The rows of a group lie close to one hidden flat surface of 10 dimensions, which may be shifted away from zero. Surfaces can cross.
(in the rows, 128 means zero)
Some rows, each with its group after it:
[126 137  67  89 142 146 109 133 161 139 167 144 100 137 112 137] : Rud
[137 181  88  59  98 195 127 123 149 123 110 131 113  61 129 109] : Mepap
[163 110 127 109 188 105 113 136 118 105 103 150 154 176 102 125] : Mepap
[170 113 119 131 167  75 140 118 124 152 101 126 171 140 122 118] : Rud
[145 101 131 107 149 119 120 175 160 118  72  80 160 123 126 115] : Furi
[115 136 178 114  70 165 192 141 161 160 112 169 117 121 163 110] : Mepap
[146 122 127 124  91 128 189 135 161 128 175 142 116 162  99 140] : Kugi
[107 169  82 159 128 130 177  78 113 169 174 131 116 172 100 142] : Furi
[124 119 157 144 117 126 112 144 130  98 120  77 151 108 114 127] : Kugi
[110 160  88 160 152  94 153 123  96 159 145  72 131  41 103  76] : Furi
[151 162 150 142 106 144 138  73 129 159  87 177 160 122 162 124] : Kat
[107 127 136 115 163 149 144 172 138  90 156 104 122 157  61 106] : Rud
[ 98  96 134  86 131 146  91 134 122 122 147 168 124 137 127 147] : Kat
[112  79 119 132 165  76 168 156 138 149 146 116 184 140  63 103] : Rud
[ 58 127 163 207  98 151 178 108  82 120  92 181 132 158 137 115] : Kat
[152 136 134 136 106 165  72 130 128  27 115 138 112 123 114 146] : Kugi
[104  97  81 123 117 127 166 118 151 192  72 128 153 218 162 174] : Kat
[ 99  83 132 180 137 104 121 151 128 121 111 137 129 165 138 129] : Rud
[139 186  58  94 162 142 135 111 125 145 152  64 118 108  87 117] : Furi
[118 179 126 132 137 130 160 127 166 217 121 102 127  78 158  78] : Mepap
[113 109 138 115 190 142 142 167 131 121  41 166 146 197 124  98] : Mepap
[124 142 168 135 152 123 137 127 161 176  83  82 199 118 123  95] : Kat
[136 114 106 173 132 103 181 137 103  73 138 161 125 121  64  94] : Furi
[ 98 142 117 137 117 135 214 121  65 131 141 111  93 173 114 136] : Furi
[123 139 133 142 166 149  97 124 114 104  62 168 136 161 143 115] : Kugi
[ 83  96  85 159 135 101 119 133 117 139 169 122 111 125 120 135] : Furi
[145 105  88 114 154 112 129 153 143 105 100 111 159 130  88 116] : Furi
[183 160 147 154 109 113 146  94 132 131 130 126 144 107 128 119] : Kat
[107 113  93 132 130 107 153 119  68 107 143 126 126 106  94 126] : Furi
[163 176 158 181 130 131 128 130 192 144 130  97 119 125 136  99] : Rud
[136 161 132 120 143 139  92 115  98 105 118 111 126  63 130 105] : Kat
[118 142 162 110 101 172 121 127 115  88 154 103 109 164 117 167] : Kugi
[110 166 138 194  96 146 184 111  84 105 158 133  49 169 142 139] : Furi
[170 152 113 113 179 125 135 137 132 113 110 122 127 144 102 102] : Rud
[ 98 192 134 155 140 175 154 125 136 127 100  99 133 137 106  92] : Kat
[ 51 121 134 192 112 152 148 161 149 133  87  91 135 151 132 112] : Mepap
[134 133 128 120 147 143  88  89 122 107 138 157 153 190 104 166] : Mepap
[136 111 120 127  87 126 140 152 182 135 132 149 127  71 136 103] : Mepap
[122 135 125  48 155 151 118 155 111 125 128  53 138 114 105 131] : Kat
[157 124 130  59 152 115  86 111 138 149 186  97 155 129 101 162] : Rud
[124 147 189 178 123 138 182 118 138 137 112 120 154 189 115 121] : Mepap
[166 172 123 106 119 125 130  80 100 129 157  79 148  97 104 143] : Kugi
[177 148 164 162  98 116 183 147 158 144 113  62  94 163 170 141] : Rud
[ 93  84 143 196 114  94 167 146 125 130 125 120 146 166 117 129] : Kat
[108 106 112  74 119 115 153 131 137 180 195  90 130 140 112 161] : Kugi
[138 153 162 101 131 143 124 116 163 138 212  91 150 155  70 145] : Rud
[143  86 170 149 137 118 126 172 138  63 117 154 123 169 111 121] : Kugi
[135 113 168 181 125 116 122 158 196 138 104 127 152 135 141 101] : Kat
[ 91 132  85 154  77 147 125 152 144 100 150  67 108  76 117 131] : Mepap
[100 148  77 197 128 124 119 148  92 101 133 103  29 108 169 118] : Furi
[144 108 134  93 146 134 154 148 123 123 102 194 107 166 141 119] : Mepap
[151 123 166 132  66 155 120 148 134  47  96  92 145  74 119 128] : Kugi
[ 92  77  97  52 131 136 121 158  89 112 142 121 103 158 126 171] : Rud
[156 101 121 130 158  92  80 126 111 107 156  77 122 172 124 179] : Rud
[118 124 165 141 119 138 143 165 159 112  84  56 183  93 103  92] : Mepap
[127  90 130  63 136 135 126 172 118 123  98 136 108 145 158 139] : Rud
[155  80 121 107 117  94  96 155  95 107  79 110 116  73 185 135] : Kat
[166 124 115 127 117  92 127  93  95 131 113 128 156  81 138 134] : Mepap
[156 175  97 146 145 124  99  89 157 153 153 159 135  72 121  95] : Furi
[ 60 111 143 150  89 157 157 159 138 135  93  81 137 141 143 135] : Kugi
[149 113 208 102 104 135 155 144 126 104 155 111 138 159 112 150] : Kugi
[108 210 103 197 115 175 101  86 152 131 124 104 114 122 133 121] : Kat
[129  93 139  97 168 116  99 155 159 133 160 154 134 167 109 132] : Kugi
[171 112  93 129 101  89 164  77  96 135 148 190 125 143 131 160] : Kugi
[141 176  71 164 134 131 153  71 133 146 136 123 136 173 100 145] : Furi

New rows, each followed by its group:
[106 152 136 126 141 166 117 112  77  85 130 116 111 171 110 147] : Rud
[ 97 105 145 101 191 102  78 139 142 180 182  89 159 159 109 143] : Kugi
[111  65 166 137 128  97 103 160 157 121 190 115 140 164 108 159] : Kugi
[152 116  69  67 165 107  98  94 111 171  83 169 169 107 145 131] : Kat
[114  88 131 149  60 143 142 151 195 106 159 155 128 142 120 149] : Kugi
[117  74  92 140 173  90  72 179 166 128 121 139 122 112 139 107] : Rud
[200  91 150  80 169  80 132 152  94  98 116  70 128 192 122 167] : Rud
[106 140 113 112 142 132 151 150  83 137 135 164  59  83 153  87] : Furi
[116 131 132 128 115 155 109 168 129  98 126  42  71 170 160 166] : Furi
[139 133 176 106 169 112 163 147  80 116  86  56 179 104  92  90] : Rud
[163 146 153 156 154 111 117 136 189 155 108 135 151 110 135  86] : Rud
[109 172 131 108 125 201 105 119 187 129  78 134 182 126 106 104] : Mepap
[158 130  83 106  95 131 155 149 164 103 148 101 125  80  90 115] : Kugi
[121 122 150 112  94 166 146 142 113  69 167 123  82 193 110 174] : Kugi
[147 153 126 135 103 114 162  74 102 165 134  91 142 158 142 174] : Rud
[ 83  91 163 111 145 134 131 149 128 141 118 163 163 152 115 118] : Kat
[ 79  66  98 149 142  88 103 159  96 119 128  87 137 121 124 141] : Kat
[163  94 131 151 118  99 141 134 177 118 140 191 148 145 108 121] : Kugi
[118 130  85 147 108 146 123 122 149 157  46 136 119 155 198 147] : Kat
[174 116 129 146 130  99 155 169 165 137 106  86  95 155 165 127] : Rud
[127  96 157 122 119 135 157 202 199 113 114 135 133 118 114  83] : Mepap
[121 136  83 161 171 104 134 127  97  99 151  74 134 147  64 122] : Rud
[135 114 160 182 142 117  92 140 104  68  59 120 156 115 135 110] : Kugi
[108 161  71  64 145 159 137 112  98 154 170 121  76 155 122 153] : Furi
[104 108 108 178 165 124 110 142 193 146 105 220 152 160 118  89] : Kat
[ 95 135  53 134 129 141  98 113 138 150 144 161  87 123 150 138] : Mepap
[170 182  95 126 117 155 158  60  88 125  71 178 122 176 148 153] : Furi
[103 121 127 158 107 125 117 110  59  85 135 156 102  96 134 129] : Kat
[115 103 105 142 101 139 104 138 152  81 180 137 106 158 100 163] : Mepap
[166 112 139 102 152 103 136 160 130 112 118  94 145 105 106 106] : Mepap
[220 140 100  73  95 132 122 112 169 124 143 151  91 146 159 172] : Kat
[ 80 114 175 147 161 132 142 179 113 106 102 101 153 108  95  73] : Kat
[106 105 148 188 124 117 110 118 123 120  64 153 167 135 154 122] : Kugi
[133 154 121  90 146 165 109 112 129 132  74 143 164 124 128 117] : Mepap
[120  66 146 163 177  71 155 170 116 123 130 133 128 193 112 119] : Kugi
[ 88 186 171 168 135 177  78 131 124  91 130 101 120  67 118  85] : Kat
[168 111 146  85 156 104  99 103 138 147 167 177 154 147 117 147] : Kugi
[152 134 128 107 147 124 115 152 129 123  76  84 136  86 147 105] : Kat
[ 86 127 154 121 134 144 131 168 137 140 131  49 132 127 124 124] : Mepap
[128 145 126 124  99 140 129 131 160 138 161 102 121  90 121 122] : Mepap
[129 105 116 142 163 111 139 165 118  87 150 123  89 190  94 130] : Kugi
[116  80 130 136 119 107 104 133 173 171  77 200 178  96 169 108] : Mepap
[126 187 121 196 126 142 168 104 175 168  93  77 158 160 122 109] : Kat
[103  91 129 126 124 105 128 180 146 127 176  38 113 125 113 143] : Rud
[119 119  57 136 147 130  88 123 172 144 122 181 118 160 135 135] : Kat
[139 140 147 106 145 134 140 119 154 175  60 153 179 131 149 103] : Kat
[153 157 136 115 121 139 100  84 132 158 111 167 141 113 167 137] : Furi
[126  87 127 147 109 101  59  95 129 119 168 148 152 124 134 175] : Kugi
[116 151 173 122  98 133 127  84  90 154 186 159 115  77 142 130] : Furi
[130  84 180 122 136 120 137 153 145 124 101 163 159 169 130 125] : Mepap
[132 190 144 105 152 162 115  96  75 110 116  61 128 139 115 140] : Kugi
[162 178 118 138 130 166  93  82 163 119  89 194 158 121 125 115] : Kugi
[167 141  86 139 116 115 158 112  68  84 106 151  81 102 136 121] : Kat
[113 117  31 111 164 101 162 115  71 140  82 101 157 127  96 125] : Furi
[110 158  98  71 104 186 113 111 179 150 198 142 108 164 108 169] : Kugi
[115 151  75 131 139 152 123 124 163 137 198 160  63 195 114 150] : Furi
[128 142 116  89 120 144 129  98 123 140 191 109 127 166 100 177] : Rud
[138 123 129 115 185 124 121 193 182 118 115 121 134 101  95  58] : Rud
[163 137 109 144  98 116 166 156 148 137 116  67  61 163 181 157] : Rud
[133  90 132 131 134 117 156 159 159  89 162 174 139 157  66 114] : Furi
[ 80 105 155 118 108 156 110 136 114 123 115 143 124 142 157 151] : Kat
[145 162 202 109 158 166 121 121  77  69 102 109 134 175 110 133] : Rud
[ 90 161 122 148 154 113 186 145 120 198 153 129  84  75 141  56] : Furi
[135 124 105 194 119  65 136  92 100 175 102  61 161 102 161 143] : Rud
[166 173 120 123 125 132 155 110 179 152 130 110 171  91  89  94] : Kugi
[142 118 197 136 156 120 159 143 161 146 132 154 148 204 117 119] : Mepap
[ 65 120  89 142 116 147 168 171 171 148 154 123 105 119 104  96] : Rud
[157 159  39 140 108 139 167 115 173 126 117 159 121 101  99 103] : Kugi
[127 109 119 102 123 110 144  76  71 149 115 192 181 106 121 134] : Furi
[135  93  81 148 189  63  89 141 141 161 143 134 129 125 133 116] : Mepap
[151 115 213 111 106 126 166 164 146 140 111  79 130 148 161 135] : Rud
[160 140 105 143 167 107 141 136 103 111  86 101 120 141 127 114] : Rud
[ 71  91 107 131 124 112 160 142  90 158 121  95 120 159 146 154] : Kugi
[112  87  74 155 122 103 150 154 104 105 105 121  94 152 139 142] : Kat
[ 75 115  95 209 157  92  99 105 119 163 134 105 150 156 133 143] : Kugi
